The groups are shells around one centre, one inside the other: the same stretched ball of 3 dimensions in 6 sizes.
In the rows, zero is written as 128.
Known rows, each followed by its group:
[165 112 136 154 123 128 144 112 129 159  97  93 110] => G
[136 146  63 152  67 173 145 110 134 160 127  44  65] => D
[143 114  95 145  73 175 151 121 129 152 110  51  83] => D
[153 165  83 164 114 128 138  91 137 174 130  86  85] => D
[186  96 187 148 178  98 160  90 125 164  99 162 168] => Y
[144 147  78 151  90 159 151  96 133 165 133  74  88] => Y
[162 100 140 141 121 147 162 104 126 156 109 108 131] => Z
[151 103 117 142  91 166 157 116 127 151 107  74 104] => G
[165 143 120 157 142 116 149  84 133 172 124 122 121] => G
[176 102 164 153 149 111 147 107 128 160  91 120 133] => M
[183 127 161 162 176  85 144  87 131 172 105 148 143] => K
[152 157  85 159 111 136 145  90 135 171 132  89  92] => D
[145 121  95 145  83 169 154 111 129 156 118  66  92] => K
[159 163  93 167 125 115 134  92 137 174 123  92  89] => M
[181 106 170 156 164  99 147 100 128 164  94 136 143] => Z
[176 148 135 168 165  87 137  84 135 177 113 133 123] => G
[177 103 167 149 159 111 157  94 127 163 103 142 151] => K
[165 110 140 144 132 136 161  95 127 160 114 120 135] => Z
[139 125  81 146  67 178 151 116 130 154 118  47  76] => M
[169 142 128 159 150 108 147  84 133 173 121 129 126] => Z
[182 126 160 162 172  87 142  91 131 171 101 141 137] => K
[157 104 127 148 102 149 148 120 128 153  97  75 102] => Y
[163 110 137 143 129 140 163  95 127 160 116 119 135] => M
[148 165  74 162 103 139 140  92 137 172 133  77  80] => Y

New rows. What belongs after each?
[188 112 179 158 183  83 148  90 129 169  97 156 155] => G
[135 131  71 145  63 185 154 112 131 155 126  46  75] => Y
[165 135 125 154 141 120 153  85 132 169 123 124 126] => G
[182 132 158 161 179  85 146  81 132 174 110 154 146] => G
[185 112 174 158 175  89 146  94 129 168  96 147 148] => Z
[178 112 164 151 165 104 155  89 128 166 107 147 151] => K
[167 106 143 152 126 129 147 111 128 158  96  99 117] => Z
[164 122 131 148 134 131 158  91 129 164 119 120 130] => Z
[179 131 152 157 172  94 152  78 131 173 117 154 148] => Y
[152 106 118 141  97 164 160 110 127 153 112  83 111] => Z
[145 147  78 158  87 152 139 108 134 164 120  58  72] => Z
[174 145 133 166 157  93 137  89 135 174 111 124 118] => K
[185 142 155 170 183  71 135  84 134 178 105 147 134] => Y
[177  93 174 146 156 116 159  99 125 159  98 138 153] => G
[149 125  99 153  88 156 144 117 131 157 108  60  83] => G
[181 101 173 153 162 102 149 102 127 162  92 135 144] => G
[176 137 140 168 155  91 133  98 134 171 101 117 115] => D
[151 101 119 139  93 168 162 112 126 151 111  81 111] => M
[182 124 163 158 176  90 150  84 130 171 108 154 150] => Z
[156 151  99 156 123 131 149  86 134 171 131 104 107] => Y
[165 105 145 144 132 136 161  98 127 159 110 119 136] => K
[182 139 152 166 177  80 140  84 134 176 108 146 136] => G
[150 105 115 142  92 166 157 114 127 152 109  75 105] => Z
[169 117 140 159 133 116 139 110 130 162  95  99 111] => D
[180  95 177 150 161 107 154 101 126 160  93 139 150] => G
[165  92 150 141 124 144 161 108 125 153 101 109 134] => G
[143 121  92 145  77 172 152 114 129 154 116  58  86] => Z
[155 131 105 157 102 140 139 112 132 161 107  71  87] => Z
[143 140  77 155  77 161 141 114 133 160 117  48  68] => M
[173 104 156 153 141 117 147 109 128 160  93 112 127] => G
[175 136 143 159 165  97 149  81 132 173 117 143 138] => G
[161 165  98 168 133 110 135  87 137 176 125 102  96] => D
[143 150  74 155  87 156 146 100 134 165 129  65  79] => G
[146 132  89 153  84 159 144 113 132 159 114  58  79] => K
[188 115 177 161 182  80 144  92 130 169  95 152 149] => M
[143 152  71 158  83 155 140 106 135 165 125  56  70] => G
[164 141 115 165 126 115 134 104 134 168 107  90  95] => G
[161 148 105 166 121 118 132 103 135 169 110  84  88] => M
[174  91 169 142 148 127 164  99 124 157 102 136 153] => D
[160 109 128 152 109 141 145 117 129 156  97  80 102] => D
[162  90 147 137 120 151 166 105 124 153 107 111 137] => Y
[141 125  85 148  72 173 149 116 130 155 116  50  78] => G
[175 144 136 163 163  93 143  83 134 175 116 136 128] => Z
[172 108 152 154 141 116 147 107 128 161  96 113 126] => K
[173  99 161 150 143 119 151 107 127 158  94 118 134] => Z
[164 150 110 167 131 111 134  98 135 171 112  95  96] => Z
[178 138 148 160 173  91 149  77 132 175 118 152 144] => Y
[163  95 146 141 122 145 161 107 125 154 103 107 131] => Z
[176  94 169 147 150 118 156 103 126 158  96 130 146] => Z
